All groups share one centre, and each spreads out both ways along 12 directions, with some noise.
(in the rows, 128 means zero)
Some rows, each with its group after it:
[ 74  78  89 120 138 136 135  98  77 142  83 107 129 131 133 123 104  89
 132 165 111  98 160 124 109]  Z417
[108 141  88 107 152 132 176 125  66 144 108 129 150 124 144 117 154  97
 124 197 131 125 136 169 131]  Z24
[ 80  72 130 113 118 139 151 118  84 151  83 146 129  90 101  95 133  78
 104 140 115 113 132 100 111]  Z417
[108 106 150 141 111 146  56 127 151 165 114 131 143 132 131 144 110 155
 135 143 103 106 115 108 109]  Z417
[136  78 119 124 144 112 131  92 192 163 170 105  85 136  99 184 114  84
 125 130 132 122 104 114 155]  Z301
[ 94  96  97  98 142  84 190 107 111 130  78 158 143 134 162 136 150 106
 120 195  89  93 105 141  92]  Z847
[155 144 142 110 127 164 116 134 104 154 172 149 182 149 119 131 129  96
 145  94 102 135 122 113 133]  Z847
[118 106 102 146  87  90 165 130 121 136 119 156 158  66 107 150 121 140
 128 116  91 108 103 142 127]  Z515
[ 85 114 116 152  89 111 147 120  96 141 101 130 104  15 101 134 148 131
 115 127 132  71 112 163 103]  Z515
[154  83 129 129  78 146 173 148 180 182 152 144 106 140  84 129 134 148
 122  97 154 191 132  89 141]  Z24
[132 132 119  96 132 150 136 172  97  84 127 153 147 159 138 159 104 126
 114 146 139 134 140 107 121]  Z301
[109  91 154 123 109 107  90 113 164 151 118 121 109  97 141 145 108 132
 152 129 118 109  93 150 122]  Z417
[133 136 164 114 100 120 123 125 131 132 117 128 135 119 152 116 117 112
 123 132 138  87 143 157 123]  Z301
[155 105 150  96  80 137 158 157 173 149 117 146 126 194 151 116 110 155
 127 134 163 158 160 118 117]  Z301
[119  90  84 129 120 159 110 149  92 187  74 162 183 162 132 140 136 142
 158 185 105 112 127 115  73]  Z417
[146 140 117 103 125 137 131 171  99 121 100 152 154 141 143 148 127 132
 126 167 174 100 136 161 108]  Z301
[149 117 138 143  80 116 149 133 136 151 115 145 154 120 131 135 119  96
 109 150  97  87 140 126 132]  Z515
[162 127 139 105 155 125 146 165 131 105 143 183 144 131 111 180 149  74
  86 167 111 115  77  94 139]  Z515
[ 98  79  75 141 111  76 156  98 100 159  64 123 206 108  82  77  87 128
 148  95 128 116 163 159 144]  Z515
[140  66 103 144 127  95  80 171 142 113  19 145 137 123 110 112  97 157
 167 121 181 120 118 147  97]  Z847
[159 123 115 126 137  90 150 131 165 123 131 128 128 123  98 144 126 126
 119 113 179 124 119 154 153]  Z417
[130  91 131 162 135 127 106  74 149 206 116 132 166 133  73  90 149  82
 122  99  89  90 130  83 122]  Z847
[156 131 123 101 138 117 136 146 160 111 163 139 125 165 149 173 114 143
 151 127 132 159 100 137 136]  Z515
[ 77  85 122 113 163  62  97  77 139  37 122 132 160 146 136 191  46  96
 108  93  50  39 119  79 114]  Z301
[120  97 105  93 142 105 142 143 108 126  84 138 128 105 121 139 121 108
 140 152 186 106 113 182 118]  Z515
[103 103 114 121 137 142 124 132  92  96 139 122 112  94 107 164  98  92
 121 116 121 116 125 112 137]  Z301
[134 106 143 101 132 125  99 154 165 125 112 110  75 126 142 168 103 127
 127 172 205 119 118 167 139]  Z417
[ 94  93 144 126 132  76 176  57 180 138 136 115  98  99  69  94 140 110
  77  63 154  97 137 104 139]  Z847
[135 146 143 128 143 107 129 128 108 116  92 142 148  98 108  76 156 110
 113 108 164 100 128 154 125]  Z515
[ 92  98 121  95 128 103 130 121  97  94  92 109 113 100 150 125  85 106
 153 127 151 110 135 177 127]  Z24
[138 104 110 128 133 147  85 102 117 162 144 110 165 162 132 154  88  94
 179 112  94 104 139 129 120]  Z847
[130 129 130 120 120 154 127 130 109 150 138 124 115 111 123 136 138 109
 131 133 154 110 134 144 119]  Z24
[ 48  31 105 110  77 131 200 121 113 146  82 139  67  77 108 132 118 123
 101 151 121 133 135  90  94]  Z847
[120 104 118 124 118 106 123 104 149 138 121 103  99 120 145 159 108 127
 150 135 145  83 131 166 109]  Z515
[ 74  69  87  72 151 160 146 154  67  96  97 132 114 169 170 150  85 108
 156 188 102 193 130 106 118]  Z417
[105 115 149 149 139 132 128 132 117 118  71 157 101 104 117  70 185 127
  95 133 108 127 110  74  87]  Z847
[143 173 200 152 102 132  83 148 138 110 118 131 106  85 156  94 147 125
 105 130 120 103 117 136 134]  Z24
[131  84 130 124  91 124  88 150 116 128 109 145 152  85 107 133  86 136
 187  53 135 123 104 151 110]  Z24
[133 150 118 123 163 142  95 125 141 123 152 130 134 159 126 180 137 147
 118 143 146  93 120 118 109]  Z515
[103 147 103 152 152 102 124  67 136 121 173  77 114 113 131 141 115 139
 153  93  93 127 128 147 148]  Z515
[122 158  84 131 166 151 126 133  74 111 123 115 165 170 143 142 120 125
 119 183 119 120 165 125 131]  Z417
[116 129 125 132 152 122 118 110 118 112 127 122 148 143 120  99 123 133
 138  94 108 151 132 110 133]  Z417
[140 136 100 113 116 125 115 129 106 126 115 109  96  97 158 164 132 151
 200 102 201  67 126 226  62]  Z847
[ 84  62 115 117 101 108 117  95 140 139  82 109 124 133 128 171  68 108
 108 153 139  25 170 128  95]  Z24
[112 100 108 113 120 141 197 106 121 175 117 134 123 159 128  82 160 126
 131 134 120 173 148 105 109]  Z24
[159 152 123 145 128 152 140 132 135 147 154 132 128 142 106 158 154 109
  84 154 144  91 149 106 127]  Z417
[ 83  55 128 120  93 121 128 125 134 110  92 144 142 118  77 129  75 138
  97  78 134 104 157  70 111]  Z847
[ 96  96 155 137 104 122 130  94 138 130 125  95  85  97 117  80 107 110
 132  77 120 152 148 115 150]  Z24
[116  96 103 120 132 193 119 126 109 164 120 108  85 170 135 161 133 105
 129 175 154 102 167  99  82]  Z301
[147 171 160 123 127 170  68 118 121 127 160 122 134 163 172 175 131 115
 132 137 120  33 147 128  75]  Z847
[104  90 106 133 120  89 150  83 135 171 126 110 139  89 110 128 112  96
 145 126 102 118 113 160 155]  Z301
[110 120 129 109 141 101 132 123 141  75 122 135 133 146 126 113 106 166
 135  68 135 150 128 114 118]  Z515
[118 105 139 112 104 131 139 162 135 128 140 137 125  94  99 146  97 128
 106 135 146 171 114 124 178]  Z417
[157 138 122 136 173 125 125 118 156 126 157 113 104 132  84 127 150 111
 119  96 174 146 117 122 155]  Z301
[125  91 133 151 137 100  49 113 116 126  93 143 158  74 114 124 112 102
 199  65  75  90  67 141 103]  Z24
[130 160 172 167 120 156 125  82 151 178 175 130 129 102  64  95 188 113
  60  78 122  76 144  66 123]  Z847
[109 103 144 115 138 132  97 108  97 110 119 140 140 103 105  90 124 109
 169  28 117 119 113 111  90]  Z24
[107  93  57 109 149 121 160 119  82 136 125 145 195 148 101 153 102 120
 151 121 106 133 132 123 120]  Z24
[126 110 144 119 162 150 133  99 119 161 142 120  98 121 108  91 165  62
 131 118 121 154 109 106 135]  Z515
[130 112 106 136 164  90 164 119 143 127  94 162 121 124 121 114 184 128
 129 138 109 133  78 116  95]  Z847
[105 144  93 114 159 106 126 120 118  83 141 101 128 132 134 158  98 165
 143 115 156 136 134 162 141]  Z515
[113  10 146  88 110  84 142  86 193 167  98 132  98 130 100 134  89  65
 136  95 148  99 110 115 121]  Z301
[ 66 131 123 125 139 160  86 129  57 121 107 132 175 129 164 109 107 138
 149 163  42 151 124 107 120]  Z417
[125 126 105 127 193 109 115  99 144  94 120  99 111 170 122 146 118 101
 107 144 153  97 145 116 135]  Z417
[132 125 141 118 164 106  99  99 162  82 140 133 124 171 139 155 120 123
 128  85 110  79 116  93  90]  Z847
[124  96  97 114 151 117 135  97 148 160 120 119 155 192 126 154 109 109
 123 163 127  98 151 117 122]  Z301
[115  98 121 117 136 104 126  85 174 122 119 107 107 182 152 156 105 129
 124 135 130  78 155 114  97]  Z24
[158 152 202 130 169 106  72 135 168  67 149 131  75  83 117 118 147  84
 112  82 139 128  63 118 158]  Z24
[128 118 100 144 145 145 137 124 143 120 146 107  79 143 109 136 140 154
 141 102 145 176 132  98 123]  Z301
[121  87  58 167 176 138 121 107 117 157 115 130 145 128  39 148 147 122
 117 107 144 110 132  76 108]  Z301

New rows. What belongs after each?
[122 138 178 110  74 136 152 144 120 108 150 148 158 137 152  95  97 126
 107 104  76 162 149  95 153]  Z301
[133 173 153 137 115  97 112 111 139 101 141 129 196 153 148 132  93 136
  94 124  88  74 159 127 149]  Z301
[155 165 147 106  71 117 145 164 137  88 165 148 161 134 160 175  84 165
 122 107 135 106 142 156 132]  Z417
[104 155 173  91 154  81 200  91 152  69 160 152 117 110  99  82 164 120
  52  58 145 125 118  98 142]  Z847
[136 131 131  90 144 165 138 139 103 121 176 149 135 177 175 173 129  92
 150 155  61 156 101  98 116]  Z847
[156  49 145 113  80 111 156 161 170 167  80 199 145 126  87 133 137 112
 113 117 145 109  98  91  92]  Z515
[152 104 110 122 141  61 183 117 119 114 117 155 202 130 112 102 102  58
 133 111  62 153 108 132 186]  Z515
[169 152  79 154 162 125  98 149 146 162 127 124 162 158 119 171 140 156
 143 193 155 130 115 162 145]  Z417
[131 121  94 131 145 127 160 102 102 156 111 119 115 129 138 135 159  83
 136 169 131  84 135 154 101]  Z417
[156 147 123 103 142 108 155 110 152 141 167 147 156 160 137 176 141 111
 121 144 123  87 111 142 122]  Z847
[142 152 110 152 166 128 114 104 146  99 158 115 157 188 102 142 114 137
 100 100 116 117 161  75 138]  Z417
[146 153 107 112 111 116 190 151  80 140 152 140 161  98 160 100 138 118
 190 129  84 220  92 194 170]  Z515
[116 127 167  89 118 120 108 140 148  15 118 123  82 183 199 140  72 163
 133  88 136 115 156 102  84]  Z301
[147 126 144 115 178  92  94  82 172 112 144  87 109 143 108 152 103  69
 107 113 185  56 139 152 155]  Z301
[ 63  64 126 105  99 174  95 121 121 125 151 100 104 166 161 174  44 141
 153 137  64 173 149  68 128]  Z417
[112 100 157 102 166 184 106 120 125 146 130 135  75 148 110 115 166  83
 106 132 157 129 120  70  95]  Z515
[128 112 117 121 123 123 131 131 141 119 131 122 107 134 136 161 112 135
 137 131 137 123 127 131 118]  Z301
[137 142 128 136 117 154 122 124 101 147 119 152 168 156 142 105 154 140
 146 108  98 105 141 107  71]  Z417
[100 131 170 138 102 198  85  99 126 180 117  88  55 126 144  75 166 149
 136 111 176  97 176 120  61]  Z515
[ 92  70 124 117 143 121 109 105 120 128  44 131 161 162  83  63 105 120
 102  91 182  83 187  88  94]  Z515
[131 139 124 121 156 105 162  82 139  80 168 105 107 150 132 124 119 100
 124  73 110 127 143 111 137]  Z417
[152 134 110 171 140  77 113  89 176 129 138  98 141 118  89 170 104 103
  91 132 145  41 148 143 163]  Z515
[176 142 136 100 160  84 130 128 162 106 131 134 138 163 154 127 128 112
 159 116 156 130 103 175 139]  Z515
[145 132 144 139 110 105 119 101 163 135 129 130 143 134 119 111 128 142
 139  63 139  86 138 135 102]  Z417
[126 160 113 114 139 153 121  90 104 112 211  88 116 138 149 174 105 116
 169  75 114 113 141 150 120]  Z847
[152  59 119 117 144 106 147 121 188 154 127 145  82 144 108 147 147 108
 159 108 133 165  73 104 114]  Z847
[128 113 110 115 155 127 117 132 133 129 123 147 156 153 101 147 127 135
 123 124 149 118 121 112 114]  Z515
[104 119 148 140 106 139 150 116 146 162 115 150 126 134 123 146 157 112
  41 206  94  65 144  69 107]  Z847
[115  60 147 127  87 158  73 127 158 156 117  92 110 159 124 163  44 101
 119 150 140 101 177  96 144]  Z847
[ 55 142  96 153 111 156 114  83  78 128 147  88 141 124 148 132 102 175
 141 114  63 115 175 109 102]  Z515
[ 88 105 162 105 131  90 160  90 140 132  89 139 151 131 118  76 124  84
  56 153 119  90 150 105 147]  Z847
[146 100 147 123 173 168  69 112 186 165 124 121  98 193  82 150 149 113
  88 131 205  71 150  69  92]  Z515
[136 158 132 129 141 122 176 137 132 115 139 156 167 148  84 110 151 127
  40 139 140 131 152  78 159]  Z24
[ 89 114  95  99 134 106 176 107  86 100 118 143 139 114 143 141 129 130
 145 108 103 102 119 142  84]  Z847
[ 97  72 136 113 105  83 147 100 147 122  93 139  93  80 128 103 132 133
 165  67 123 119  95 142  88]  Z515
[206 181 140 157 143 119 103 168 167 113 142 161 137 112  75 121 182 178
 128  54 204 127  95 139 116]  Z847
[127  51 110 137 123  63 112 104 178 155  69 133 137 103  87 147 103 108
 136 118 153  62 109 148 118]  Z24
[133 140 113 144 123 117 134 105 134 151 161 121 137 116 142 145 135 128
 159 128  78 140 101 148 140]  Z417
[128 120 114 114 106  72 163 155 112  42  80 158 228 176 126 108  43 144
  92 103 107 125 184 104 159]  Z515
[114  79  95 133 114 163 114 137 117 176 110 140 156 163 111 147 110 139
 143 150 108 139 142  87 103]  Z417
[130 135 155 165 129 117  75 102 144 132 117 134 157 110  96 122 131 116
  97  98 111  49 131  99 114]  Z24
[111 111 106 115 193 143 112 121 117 121 126 123 121 131  73 150 133  94
  89 140 177 110 128 101 138]  Z515
[132  46 110  97 126  93 112 137 168 107  93 138 138 168 121 171  56 124
 156 106 148 119 120 118 117]  Z847
[157 152 110 179 182 117  64 107 174 169 129 112 148 149  99 154 155 140
 116 168 135  86 111 126 139]  Z417
[118 141 145 126 132 147 144 143 116 102 146 128 112 122 120 111 128 124
  98 128 118 176 136  94 158]  Z847
[119 143 145 143 141 151 118 117 116 107 144 146 166 161 108 122 131 107
  74 120  69 106 151  40 127]  Z515
[ 91 127 107 146 139 123 152  80  97 142 118 107 139 151 164  89 136 116
 143 159  37 152 143 111 127]  Z24
[144 152 113 137 162 130 121 131 112 165 135 149 149  88  90 136 186 117
 123 140 149 101  85 154 121]  Z515
[ 89 100 109 110 119  95 152  96 105 106 118  95 102 100 167 134  89 108
 166 127 106 123 130 177 132]  Z515
[123  98  99  71 116 131 121 135  96  93 153 111 147 151 161 192  40 122
 204  81 146 121 140 179 116]  Z847
[137  58 104 121 116 138 144 142 159 155 142 140 111 147 103 172 105 116
 146 128 111 177 106  88 137]  Z847
[116 155 128 139 141  84 137  95  98  94 112 110 146  92 146 100 121  95
 127 120 101  86 134 171 143]  Z515
[150 163 142  87 172  86 150 122 154  72 160 139 141 172 157 147 123 116
 114 124 134 130 107 143 150]  Z847
[141 112 112  91 156  90 139 130 156  68 144 102 109 170 156 191  60  99
 129 152 150 129 133 152 170]  Z515
[ 89 127 117 155 137 130 118 104 129  97 110  57  18 101 165 128 125 139
 130 165 150 126 152 152 126]  Z847
[140  98 123 121 138 110 121 108 158 131 142 112 108 122  96 121 114 127
 166  47 167 145 117 139 131]  Z24
[178 147 142 148  85  87 102 123 195 164  92 117 143 142 133  95 132 199
 161  84 216  74 156 203  95]  Z515
[140 160 164 111 124 103 140 130 147  74 158 130 119 113 132 140 113 121
  98  97 147 110 129 140 151]  Z417
[ 82  64  95 113 155 139 123 107 110 125 104 113 127 164 120 125  92 113
 144 130 103 157 144  83 121]  Z417
[111 111 154 104 140 103 147  85 167  99 170 107 109 166 151 124  92 105
 124  96  72 167 127  92 161]  Z301
[160 179 126 126 128 127 126 140 121 130 157 122 134 128 168 165 139 123
 141 171 129 106 118 183 136]  Z515
[134  86 116 153 131 149  97 124 171 170 126 120 136 159  58 143 110 136
  96 119 161 126 155  67 142]  Z417
[123 116 122 107 126 115 124 107 126 133 128 112 148 144 141 149  91 108
 139 134 136  87 148 156 130]  Z847
[123 102 141 130  88 143 143 121 140 169 131 134 105 115 124  98 147 142
 151  91 120 158 122 114 106]  Z515
[101  92 207  62 109 123 115 111 142  53 137  93  36 122 192 122  64  68
 139  83 143 117 138 133 127]  Z301
[138  99 124 119 159 123 144 127 146 156 140 155 112 100  71 121 173 108
 133  94 152 165  71 114 134]  Z515
[181 107  94 100 118 135 168 152 145 135 126 151 126 195 144 152 136 147
 177 107 168 149 134 137  79]  Z417
[165 132  91 122 170 113 129 136 162 127  74 122 130 211 124  99 152 186
 146 120 239 124 166 152  83]  Z301
[136 116 104 146 151 154 133 109 161 164 152 110  80 159 114 141 163 143
 137 131 135 159 128  94 111]  Z301
[144 132 129 131 144  91 173 134 140 139  84 177 171 134 104  64 180 132
 102 129 123 152 106 116 129]  Z24
[150 135 109 162 150  96 107 121 111 156 111 131 173  46  36 122 146  88
 108  98 189  59 112 175 159]  Z301
[ 96 100 151 102 107 148  97 157 120 148 113 141 106  97 167 170 118 117
 135 206 108 124  83 145 120]  Z417
[139 114 146 133 126  96 111 124 179 148 127 138 121  99 109 162 134 119
 113 143 136  92  87 141 140]  Z417
[128 112 126 135  99  86 171 120 130 106 121 138 159 114 117  92 100 129
 131  74  88 161 135 118 157]  Z515
[ 96 149 141 138 139 121  77  89 128 119 149  89 123 123 169 137 103 133
 150 132  74 111 123 144 135]  Z417
[130  82 145 105 133 112 105 156 180 116 116 144 115 134  94 153  95 136
 105 123 176 145 105 106 151]  Z417
[173 166 113 150 138 110 105 110 175 139 162 116 131 145 120 189 143 152
 129 118 166  51 128 159 106]  Z847
[137  87 133 109 116 128 101 169 129 118  73 123 108 130 143 119  89 125
 162 145 180 150 129 160 131]  Z847
[171 121  96 141  95 114 152 146 155 168 141 161 175 144 112 179 128 149
 140 133 122 107 119 136 116]  Z417
[135 135 123 118 128 119 134 111 115 158 118 158 175 134 132 136 156 111
 130 134 117  57 119 143  84]  Z847
[123 123 144 112 132 145 141 159 103 107 115 168 145 135 130 107 141 119
 109 135 103 160 114  86 122]  Z847
[188 148 111  91 141  73 169 156 181  71 180 121 140 186 159 152  77 165
 182  86 143 239 106 177 195]  Z515
